Each new row is followed by its nearest point in the smallest flat space through zero that holds the last named rows.

q_969 (5 x 16):
[[-0.01  0.48  0.47 -0.65 -1.34  0.57  0.15  3.64  1.16 -0.31 -0.12 -0.71
   1.75 -2.07  2.29 -1.07]
 [-1.11  0.43 -0.98 -1.28  2.02 -1.00 -1.91 -0.12  3.05  0.61 -0.01 -1.04
   0.07 -0.72 -1.24 -1.16]
 [ 3.61 -2.99  3.73  1.49  2.34 -1.49  1.71 -3.02 -1.03  3.01  1.63  2.98
  -0.54 -0.70 -1.60  5.49]
 [ 2.71  0.28  0.66  3.01  2.28  1.94 -1.75  1.02 -1.10  4.46 -1.28  2.85
  -1.52 -3.94  0.09  0.46]
 [ 3.68 -0.92  0.95  3.64 -1.82 -3.26 -2.13 -1.44  0.17 -1.28 -3.37 -0.78
   5.40  2.09  0.73 -0.54]]
New rows:
[ 1.23 -0.87  2.43 -2.52  1.77 -2.27  2.38  2.77  1.76 -3.01  0.12  2.65
 -2.30  0.95  1.72 -0.64] : [-0.46 -0.70  1.18 -1.75 -0.34 -0.33  1.68  1.06  0.89 -0.44  1.66 -0.30
  0.40 -0.55  0.59  1.23]
[ 1.28 -2.33 -1.97 -2.04 -2.95 -0.04  3.09  2.43 -1.54  0.93  1.62  0.08
 -3.31  3.19  1.01  0.50] : [-1.08 -0.16  0.37 -1.09 -1.69  1.32  2.81  0.38 -2.14 -1.32  1.55  0.28
 -1.36  0.93  0.79  1.05]
[ 1.83 -1.55  0.87  0.97  0.02 -1.55  1.11 -1.86 -2.46 -1.95  0.16  2.18
 -2.03  2.28  0.47  0.55] : [ 0.96 -0.87  0.66  1.21 -0.75 -0.22  1.32 -2.35 -2.54 -0.55  0.11  0.93
 -0.51  2.10 -0.54  1.67]
[-1.32 -0.79  2.87 -0.25 -0.90  2.96  2.64  0.93  3.17 -0.22 -0.29 -1.58
 -3.13 -1.43  0.06  0.47] : [-1.11 -0.01  0.49 -1.85  0.11  1.00  1.50  1.66  0.43  0.26  1.73  0.12
 -1.09 -1.40  0.57  0.66]

q_985 (5 x 16):
[[-2.06 -0.14  2.55 -3.98  2.30 -0.76  0.64  1.98 -0.66 -0.57  2.37 -2.38
  -3.61  0.23 -0.77  1.53]
 [ 3.56 -0.04 -1.57  3.25 -2.70 -5.23 -5.21 -0.28  1.94 -2.96 -1.13 -4.07
  -0.96  1.53 -0.94 -2.24]
 [-0.71 -0.97 -2.12 -0.77  3.51 -5.00 -2.85 -2.85  2.04 -2.41 -0.18 -3.03
  -6.86 -0.79 -3.51  1.05]
 [-1.96  3.01  0.10  0.99  2.27 -1.94 -0.21  2.48  0.28 -1.12  2.80 -0.16
   1.20  1.83 -0.13 -0.06]
 [-1.85 -0.12 -6.56  1.64  0.55 -2.32 -2.49  2.28 -0.09 -1.02  1.76  2.69
  -2.41  1.28 -1.63  0.88]]
New rows:
[-0.60  3.00 -2.64 -1.54 -0.95  0.24  0.02 -1.65  0.94 -5.88  3.03  2.84
  2.42 -1.93  2.58 -1.33] : [-0.72  1.49 -1.31  1.79  0.72 -0.30  0.06  0.41  0.25 -0.08  0.62  1.50
  1.78  0.63  0.12 -0.27]
[-3.84 -0.56 -1.26  0.51 -0.43  2.95  0.24  0.67 -1.38 -0.93 -2.25 -1.82
 -0.16  1.16 -3.92  1.43] : [-0.75 -0.59 -0.94 -0.72  0.36  0.38  0.21  0.28 -0.37  0.27  0.29  0.81
 -1.12 -0.23 -0.34  0.68]
[ 0.65  2.01 -1.37  2.01 -1.66  2.87 -0.03 -3.00  4.29  2.06  1.42 -1.25
  3.20  0.06  0.96  1.72] : [ 0.77  1.01  0.07  2.16 -0.11  0.64  0.58 -1.77  0.64  0.44 -1.22  1.03
  2.88 -0.32  0.61 -0.91]
[-1.89 -0.63  0.91  2.43 -1.57 -0.13  3.35 -0.25 -0.18  3.65  1.70  0.02
 -1.32  0.55  1.06  0.48] : [-0.60  0.04  0.32 -0.54  0.18  1.22  1.04  0.37 -0.51  0.66  0.27  0.93
  0.57 -0.17  0.39  0.34]
[ 1.88  0.14  0.29  1.35 -0.10 -0.28  1.21  0.99 -0.61 -1.60  1.01  1.29
 -2.02  0.44 -3.35 -1.96] : [-0.04 -0.03 -0.77  0.23 -0.03 -0.80 -0.73  0.37  0.12 -0.42  0.26 -0.19
 -0.62  0.30 -0.33  0.01]
[ 0.30 -2.15  2.18 -0.90 -0.59 -1.27  2.04  0.30  1.97 -0.95 -1.62 -0.82
  0.43 -4.21 -1.65  4.04] : [ 0.32 -1.03  1.56 -1.53  0.48  0.57  0.71 -1.75  0.13  0.34 -0.98 -1.04
 -1.39 -1.18 -0.27  0.39]

q_704, 5 rows:
[[-4.20 -0.25 -1.80 -1.10 -1.25 -3.23  0.95 -2.03 -0.22 -3.73  1.28 -0.76
   0.12 -0.43 -3.28 -1.65]
 [-4.65  0.85 -0.87  2.35  0.28 -0.74 -0.82 -1.04  1.54 -0.69 -4.41  4.18
   5.49  0.47  0.73 -4.21]
 [-3.11 -0.03 -6.20  3.11 -1.02  0.32  2.17 -1.57 -0.88  4.61 -3.20  3.21
   2.19 -0.13  2.21 -0.28]
 [-4.53  1.62 -1.31  6.86 -4.05  1.48  0.64 -0.49  2.38 -1.56 -0.30  2.31
  -2.59 -2.17  0.43 -3.51]
 [-3.57 -0.31 -3.11  3.80 -4.29 -1.63  0.23  0.57  2.33 -1.90 -5.07  1.73
   3.45 -1.96  1.31  0.55]]
New rows:
[-4.54 -0.53 -0.29 -1.17  4.80  0.75  3.10 -0.16  0.39  0.22  0.74 -2.06
 -2.46  0.87  0.66 -4.80] : [-2.21  0.86 -0.19 -0.40  1.98  0.24  0.56 -2.17 -1.13  0.53  2.42  1.04
 -1.04  1.09 -1.57 -3.58]
[ 1.38  0.27  4.80 -1.03 -1.43  3.05 -3.24 -0.25  2.10  0.90  2.10 -4.26
 -4.80 -0.21  1.67 -0.12] : [ 3.30  0.65  4.15  0.62 -0.02  2.37 -1.10  1.68  0.81 -0.87  2.84 -1.64
 -4.19 -0.47  0.14  0.36]
[ 4.80  1.53  0.28 -2.12  2.51 -0.34  0.14  1.73  1.46 -1.28  1.67  0.92
 -0.19 -0.30  2.21  1.90] : [ 3.19 -0.33  2.11 -1.55  1.10  0.71 -0.88  1.32 -0.12  0.50  0.23 -1.10
 -0.15  0.41  0.65  1.75]
[ 0.41 -4.80 -2.52 -3.36  3.42  3.13 -0.58 -0.87 -4.64  0.16  0.27 -0.25
 -1.51  0.98  0.26 -0.44] : [ 1.02 -0.40 -1.15 -2.75  2.52 -0.09  0.90 -1.20 -2.31  2.65  1.66 -0.45
 -0.27  1.40 -0.51  0.44]
[-2.32 -0.01  0.18  2.15 -0.10  1.09  0.52 -0.76 -1.01 -1.60  4.80  1.51
  0.79  4.80 -2.38  0.91] : [-1.54  0.48 -0.06 -0.18  0.63 -0.13  0.43 -1.30 -0.53 -0.48  1.93  0.15
 -1.27  0.33 -1.39 -2.05]
[-0.38 -3.20  0.78 -0.64  2.07  0.91  2.96  4.80  0.32 -1.97 -0.57  0.04
  1.57  1.36 -2.44 -0.40] : [ 0.33 -0.23  1.07 -1.29  0.53 -0.78 -0.67  0.28  0.22 -1.16 -0.44 -0.37
  1.26  0.29 -0.42  0.14]

q_355:
[[ 1.11 -3.89  2.89 -2.58 -0.31  1.20  2.44 -3.88 -1.98  0.19 -0.69  2.09
  -0.73  1.24 -0.89 -3.55]
 [ 0.63  0.37  1.89  1.68  3.34 -0.05  1.81 -0.72 -0.47 -0.10  2.24 -4.38
  -0.66  0.91 -0.95 -0.48]
 [ 0.35  1.68  0.06 -0.79 -1.64  1.28 -0.39  4.52 -1.72  0.66 -0.50  4.63
   2.05 -2.20  1.01  0.36]
 [ 0.96  0.17 -0.15 -3.08  2.41  0.50  2.32 -1.17  1.79 -2.23  2.57 -1.79
  -0.03 -0.58 -2.15  0.12]
 [-3.11 -1.51  0.15 -1.19 -1.81 -3.12 -0.30  1.04 -0.99 -1.22  1.36  3.89
  -1.11 -1.68 -1.21  0.78]]
New rows:
[-2.68  1.91  3.23 -0.28 -1.38 -3.00 -1.53 -3.04 -1.89  1.79 -1.57  2.14
 -3.03  2.50  1.94  1.11] : [-2.06 -2.19  0.79  1.94 -1.85 -2.13 -1.27 -1.29 -1.50  0.99 -1.21  1.23
 -1.53  0.95  0.53 -0.56]
[-2.35 -2.36 -0.70 -2.48 -0.54  0.20 -2.66 -0.54 -1.42 -2.45  3.00  0.86
 -0.23  0.15  2.65  2.76] : [-1.61 -0.68 -0.83 -1.07 -0.97 -1.70 -0.45 -0.06  0.58 -1.05  0.58  1.46
 -0.67 -0.77 -0.74  0.82]
[-1.59 -0.49  0.65  0.04  3.10 -0.52 -2.26  3.31  1.29 -2.67 -2.58  1.03
 -2.42 -1.67 -2.41  0.29] : [-1.25  0.46 -0.54 -0.14 -0.12 -1.35 -0.29  1.23  0.27 -0.78  1.13  0.56
 -0.23 -1.00 -0.55  1.14]
[ 1.38 -2.00 -0.67  0.01  2.85  0.10 -2.50  2.15  0.24 -3.31 -1.26  1.95
 -1.26 -2.49  3.27  2.03] : [-0.34  0.87 -1.03 -0.40 -0.71 -0.13 -0.69  1.43  0.47 -0.25 -0.08  1.14
  0.51 -0.88  0.22  0.92]

q_896:
[[-2.59 -0.23 -2.09  1.74 -0.27  1.72  1.78 -0.47 -0.80 -1.61 -2.58 -0.16
   0.95  2.60 -0.82 -0.73]
 [-0.99 -0.45 -0.52 -1.73  3.66  2.70  2.09 -0.85 -0.94  2.94 -0.13 -1.47
   1.10  1.49 -0.68  4.22]
 [ 0.54  0.33  1.49 -1.44 -2.39 -2.26 -0.78  1.14  0.47  3.17  2.13 -0.41
   0.80  0.23  2.93 -1.32]
 [-0.78 -0.64 -0.89 -0.43 -1.58 -0.77  1.20 -1.18 -0.45  0.74  1.64  2.13
  -4.30 -2.84 -1.01 -0.43]
 [ 1.19 -0.61  0.10  1.37 -1.54  0.59 -0.03  2.40  1.66 -2.16 -2.28  0.12
   1.81  1.74 -0.50  2.48]]
New rows:
[-2.70 -2.97 -1.25  0.73 -2.92 -2.70  0.57 -1.44  0.97  3.04  1.49 -1.31
  3.25 -2.90  0.23  0.40] : [-0.92 -0.25 -0.08 -0.80 -2.13 -0.87  0.94  0.36 -0.10  2.46  1.07  0.24
 -0.37  0.47  1.38 -0.41]
[-2.24  1.21 -1.88 -2.67  0.17  3.32  0.05  2.54  2.96  1.56  2.79 -0.32
  2.02 -2.82  1.18  1.02] : [ 0.18 -0.21  0.46 -1.29  0.30  0.09  0.51  0.26  0.05  2.27  0.92 -0.40
  0.23  0.17  0.60  1.65]
[-0.52  1.25  3.30  2.61 -0.81 -3.31  2.02  2.51 -1.14  0.32  3.19 -0.85
  1.37 -1.68 -1.13 -2.18] : [ 0.51  0.42  0.80 -0.17 -1.38 -1.63 -1.12  0.32  0.24  0.38  1.04  0.11
 -0.05 -0.58  1.29 -2.04]
[-2.96  2.54 -0.47 -1.32  0.56 -2.09 -0.93  2.81 -1.20 -0.34  0.29  0.02
 -0.94 -1.08  0.96  1.81] : [ 0.11 -0.06  0.20 -0.45 -0.26 -0.29  0.07  0.05  0.04  0.77  0.57  0.09
 -0.31 -0.30  0.27  0.19]
[ 1.99  0.52 -0.11 -0.80 -1.89  2.29 -1.99 -0.52  2.54 -1.51  1.70 -0.77
  1.98 -3.19  0.04 -0.62] : [ 1.92  0.30  1.18  0.10  0.04 -0.94 -1.74  0.66  0.84 -1.15  0.38  0.12
  0.09 -1.20  0.08 -0.19]
[-3.30 -2.02 -1.67 -1.96 -0.86  1.30  0.01  1.24 -0.31 -2.52  2.34  2.71
 -1.04  1.63  1.08  2.33] : [-0.99 -0.81 -1.05  0.21 -1.44  0.56  1.74  0.26  0.08  0.38 -0.48  0.88
 -1.08  0.37 -0.66  1.41]
